The rows of a group lie close to one hidden flat surface of 10 dimensions, which passes through zero. Surfaces can cross.
Known rows, each followed by its group:
[-15  -3 -10  -9  -2   3 -30   1   0   5   8  -3 -21  -7   8   2] -> (3)
[  3  -1  -9  -2   7   5  -1  14   3  10  -9   1  -3 -22  -1   8] -> (2)
[ -8  11   1  -1  -9 -14  13  12   8 -18 -14  -9  -7   9   7  17] -> (1)
[  3  -7   2  14  -8  12 -11  -7   2   2   2   6   5  12  -6  19] -> (2)
[-10   5  14   3  -5  -3  10 -15   5 -10   8   3  -2  21  -3  -9] -> (2)
[ -3 -18   3   3  -2   1  -2   9   2   4  -3   3   1  -6   6 -12] -> (3)
[ -5 -36  -3  11  14  14  -9   0  15   9  14  17   4  -6  -7   0] -> (0)
[-13  12  -3  11 -10  18  -5 -17   1 -26  11   3   4  28  11   2] -> (1)
[ 16   5   9  -6  -4   6  -6  -3  -9  -4 -11  -1 -12   4   6   4] -> (0)
[-8  1 -9 19  4 -7 13 -1  0 -5 -3  3 -6 34 -1 24] -> (4)
[-12  -2   0  -9   8  -5   0   9  12  -4  -8 -10  -5   7  -5  13] -> (2)
[  1   1 -10   1   3   5   0  12  -7  13 -11 -13  -5  12   1   4] -> (3)
[-19   5  12   9 -26   7  -1 -14  17 -13  19   7   7  -1  -2  -7] -> (1)
[ 13  -2  12 -10  10  -3  12  -4  -1   1  -3   4  -5  -2  -3 -13] -> (3)
[  4  25 -16  -2   4 -11   8 -14  -9 -11  17  -1   2  -3   0   6] -> (0)
[ -6 -12   3  15   4   5  18  12   2   9 -21  -2 -22  42   1  12] -> (4)
[-27  26  -8  12  -9  14  -1  -5  -3  -1   3   6 -14   3  10  -9] -> (1)
[-19  10 -18   6   9 -10  41  20  12   4   5   0   1 -19  -1 -12] -> (2)
[  7  19  -1 -13  13 -24  17   2  -5 -11  -6  -1  12 -20  -1  -3] -> (4)
[  8   5  15  -3 -11 -31  12  -9  -5  -9   5   0  20  -5  -4 -11] -> (4)
[-12   1  12  15  -6  16  -6 -12  -1  -3   1  17   5  10   5 -14] -> (4)
[ 10 -20  -1   2   0 -12  23   6   3   1   9  -3   2   5   0 -11] -> (0)
[-11 -14  -3   7  23   0   9   8   2  19   0  11   7  -9  -7 -17] -> (2)
[ 15   2   4  -9 -12  -1  11   1  -3  -3   4  -5 -18  -5   7  -8] -> (4)
[ -3  -6  -2   2  -7 -10 -10   3   0   3   1  -6   6   1  -2   8] -> (3)
[  5  -5  -6   1  23  -1  21  12  -1  -4 -13   3  -5   5   6  -2] -> (1)
[  8  -8   3   0   7   5  -7  -9   0  12  12  13  10 -24 -10  -9] -> (1)
[ -5  11 -14 -14   6  22  15  17  22 -10   3  -5 -16 -34   5   1] -> (3)
[  7  -3 -10  -6 -11  17  -5   5  14 -14  11  -7   6 -21   4   9] -> (3)
[  6   1   3 -11 -19  -5  -9   2  -6  -5   3 -14  11 -10   8 -15] -> (2)
[  3   0  -8   7 -17   4   6  -4   0  -5  19  -3  15  -6   2  -8] -> (0)
[ -2  -2   4  10  -1   7  -6  -9 -10   6  -2   9 -11  19   5  -5] -> (4)
[-1 -5 -7  7  4 -8 23 10 11 -1 -3 -6  7  9 -9 16] -> (4)
[-13 -23  -4   2  11  -5  -5   4  10   5   9  12 -20  -6   2   1] -> (3)
[ -6 -14  -7  13 -19 -12   4  -2   2   9  24   0   9  -2  -3 -10] -> (2)
[ 24 -11  -4  -2  30   7   3  -4  -7 -10  -4  19   7 -17   6  -4] -> (1)
[-12  15  15  -8 -18   6  13   9   9   1  -6  -6   5 -19   1 -23] -> (4)
[  7  18   4   5  -9  -9   8 -22 -21   4  12  11 -31  17   6 -12] -> (4)
[-12   3  -1  -2 -13   5 -23  -3   2   2   4  -5  -5   1   1   6] -> (0)
[ -3   2   5 -14  -3  -1  -1  12  -5  19  -9  -9 -17 -13   3 -22] -> (1)
[-19  22 -24  -5  12   9 -12   2   2   4   4  -5 -30   2   2  21] -> (3)
[ 16 -20   2  15 -16  11   6   4 -13  -8  -4  -4  18  20  18 -23] -> (1)
[-11  17   7  -3  -4 -14  -3 -12  -6 -19   3   7   1  -1  11 -10] -> (0)
[  4  25  -6   2  -8  -9  11 -11 -12   3   8  -6  -6  16  -7   7] -> (0)
[ 18 -11  -8   0 -22   7   1  11  -6 -22  -1  -9   3  -5  28 -10] -> (0)
[  1   4 -16  23  14 -29   4  -3 -19   8   4  31  -6 -19   7   9] -> (3)
[-16   0  -9  29   4 -11   3 -12  -3   4  13  24  -2  12  -3  13] -> (3)
[  8   1   5  -4   3 -10  16  -1  -1   8   2  -3  -2   4 -10  -3] -> (0)
[  3  10 -14   6 -10   5  20  20  -6   6 -13 -18  -1   9   6   1] -> (0)
[-13   4   4  -3 -15   3 -14  -1   5   6   2 -10  -6   6  -4   5] -> (2)
[  3   1   1   4  -8  -8   3  -6  -1   8   7  -4   4  10 -12  10] -> (3)
[ -5  13 -13  13   0   0  14  -6  -9   6  14  15  -8 -12   6 -15] -> (2)
[ -4   5  -1   3  12 -16   1  -1  -9   8  -7  -1   1  14  -6   6] -> (4)
[  6  -2  -7  10  14 -12   2   2 -10  24  -3  11  -3  -6 -12  12] -> (1)
[-8  8 -3 -1  0  7  6  2  3 -7 -2 -7  0 10  3 -2] -> (1)
[ 15  20   4   5 -13  12  14  -5  -3  -8  -5   3  -3   1   2   7] -> (2)
[ 19  -2   2  -1  -9  28  -4  -7   6  15  16   2  10 -24 -16  -4] -> (0)
[ -5  -3 -26  18  -4   1   2   3   8 -19  20  12  13 -23  12  11] -> (2)
[  4 -13   5 -16 -13   5 -16   9   5 -28  -6 -13   4  -6  23  -8] -> (1)
[ -9 -10   4   1  -4  -7   7   3  13   5   5  -3  -1   5 -11   3] -> (4)

New rows. What belongs after each?
[ 13  10 -10  -4   0  -6   7   6 -13   4  -4  -5  -4  -8   7  -5] -> (2)
[  3  -3  -5  10  -7   8  -5 -11  -3   6  15   5   0   4  -4   2] -> (4)
[ 10   1 -12  -3  -1   7  -4   8   1 -12  -3  -8  18 -14   6  11] -> (4)
[  9   3  -4  -9   5  -8  -5  -4  -6 -14   5   5  -9 -11  12  -1] -> (2)
[ 13   7   2   3  -9  -2 -11  -6 -10   3  -9 -10   6  23  -7  23] -> (0)
[-16  29  -3   0  13  -8   9  -8  -3  11   0   2  -6   6 -14   6] -> (0)
[ -4   0   9  -1   0 -15  13   4   7  -1  -6   6 -12  -2  -3   7] -> (1)
[ -9  -4 -10  12  13  -1   1   5  -8  17  -6  -3  13  19  -5  -3] -> (2)
[  2   9   2 -10   2  21   3  -8   4 -20   3  -4   8   2   7 -16] -> (1)
[ -9   5   2  -5  -3  -9  18  11   7   7  -7 -15  -3   9  -7  -1] -> (2)
[-19  37 -12   5   2  22  13   3   0  19  -2   0  -7 -12  -9  -5] -> (0)
[ 12 -12   4 -10   1   0  -5  15  -3  -6 -21 -10 -11   7  13   4] -> (4)
[-21   4  14  18  16   7  -2  -8   1   2 -14  25   7   9  -3  -3] -> (0)
[  6   3   0  -6   1  -6   2   9  -1  10 -13 -15   7   3 -10  12] -> (0)
[ 15 -21  -9   5  14   5 -33   4 -16  27  -9   4  -2  -1  -5  16] -> (2)
[  9  -8  13   1   6  -5  13  -5  -1 -10  -2  11  -1   3   4  -9] -> (4)
[ 10   2   2  -7  12 -13  14  -8   0  -1   9   5   8 -10 -10  -4] -> (0)
[ 8  5 -8 -2 13 10  2 -1 -2 -7  0  1 11 -7  0  0] -> (1)
[  5   0 -21   8  -2  10  -5   3  -3  -1   6  -6   3   5   3  15] -> (0)
[ -6 -14  15   0 -15  -5   9   5   0  11  -3  -7 -16  19   4 -21] -> (1)
[-19  -1 -25  11  -1  27 -15  -1  15 -10  16   3 -26  11   7  31] -> (4)
[-14  -2   3  -1   3  10   5   5  12  -4  -5  -2  -1   8   0  -2] -> (3)
[-11  -8  11  -4   3   9 -33  -5   2  18 -10  -3 -11  18 -11  14] -> (2)
[-11   2 -13  15  -8 -10   2  15   1  21   0   0  10 -19  -9   9] -> (1)
[ 12  10  -5 -15   5   3  -1   8  -7   0  -8  -7  -3 -21   6  -7] -> (4)
[  8  27   5   5 -11   1   2 -22 -12  10   8  -2   5  18 -17   8] -> (1)
[ -2  26  17   3 -31  -6  20  -7  -4  24   2 -11  -2   9 -18 -12] -> (1)
[  6  -9  16  -4   3 -11   2 -12   4 -10   8  10  15 -11  -4 -12] -> (0)
[ 12  -5  11  -1 -16 -17  13  -9   2  -1  11  -4 -17  19  -7   6] -> (2)
[  9  22  13   5 -29   5   2 -12  -2 -34   0  12   9 -19  19  -4] -> (1)
[  7   6  -1   1  -4   2   6   3  -2 -25 -10   1  -7   5  19   6] -> (4)
[-22  -6   6  -6 -17   0 -26  -6  17 -13  13  -6   1   0   1   5] -> (2)
[  2  21 -12   1 -11   9  -9  -7 -11  -3   8  -1  -5  -7   9   1] -> (4)
[ -1  -1 -19   1  -1  -1  -8  13   9  -8   1  -4  -2 -14   3  29] -> (2)
[-1  2 -7  7 13 -2 20  2  4 -8  3 10  2 -4  2 -2] -> (2)
[-20 -12  -1  15  -9  -5  10   6   6   0   6   4   3  11   6 -13] -> (0)
[  1   5  11 -11  -2 -11 -15  -2 -17   9 -10  -4 -10   3   6 -16] -> (4)
[-16   4 -11   6  15   7  -8   9  -4  18 -13  -6   4   9  -5   5] -> (2)
[ -2   3  15  -9 -19   2  12  10  11  11  -3 -11   0 -11  -8 -13] -> (2)
[  3  22   6 -27  15  -6 -21  -8  -3   6  -7  -5 -19 -10 -11  17] -> (0)
[ 13   8 -11   1  16 -10   9  -1 -12   3  -4   2   1   3  -2   8] -> (4)
[ -8  13  -4  -4   5  13 -10  -1   5  12   2   0  -3 -14  -9   4] -> (0)
[10 -1 -7  8 21  5 15  0 -6 -9 -5 13 14 -5  6 -6] -> (2)
[ -3  -6  11 -10   0   5  -9 -12  15  -7  17   7   5 -19  -8  -6] -> (1)
[ -1  -6  -3 -17  12  20 -24   2  13  25   7  -2 -14 -26 -19  11] -> (0)
[ 11  11  19 -10  -5 -13  -1  -5  -5  -7  -8  16 -22 -23   8  -2] -> (1)
[17  2  1  2 10  8 14  1 -9  4 -7  6 -3 -1  2 -9] -> (4)
[-11 -18   8  -3 -15 -10  -5  -1   8  18  13  -8 -19  16  -9  -4] -> (0)
[-15   9  11   8 -12  -8   3  -6   3  10   2  -1  15   7 -14  -4] -> (0)
[  6  -4  -7  -4  23  -6  23  10   3  -6  -2   9   3 -22   5 -10] -> (2)
[ -3 -18  21  -3   7   9   7   9  17  11 -15  -4  12   7 -17   0] -> (2)
[-12  -3   4  -8  10 -12  10  13   9   2  -7  -3   4 -14  -2 -13] -> (0)
[  8   5 -15   7  -3  26  -2  -5  -8  -7   8  10 -25   2  18  -2] -> (0)
[ -6 -10 -24  10   4  16  -8  17  -7  15  -1  -6  17 -16   8 -15] -> (1)
[-12   2  10   4  12   9 -14  10  -7   9 -30   0  29   2   0 -11] -> (4)
[-23  -7  -6  -2 -11  -3 -40  -2   5   0   9  -4 -13   4   6  14] -> (1)
[-1  4 -5  0  7  7 -8 -9 -3 -4  6  6  0  0  0  3] -> (1)
[  2   8  -7  -1   6   4  13   9  -2  -3  -6   0   9 -14   5 -10] -> (2)
[ -1  -1 -14  12  20   5  -5  -7  -2  -8   4  19  -5   2   4  16] -> (2)
[ -3  15  -4 -10   1 -13   9 -18   3  -6  32   5   5 -22  -9 -14] -> (0)
[ 15  -4   1   8  13  13  22 -10  -3  19  12  16  -4  -3 -13 -13] -> (4)
[ 12 -28   3  19  -7  12  12  10   2  -1  -7   4  17  10   6  -6] -> (0)
[  6 -12  -3 -11  13   0  -8  13   1  -7 -12  -7   1  -3   8   2] -> (3)
[  3  -6  -6  -3  12  -4 -24  -4  -7  -6  -3   9 -13  -1   8  16] -> (1)
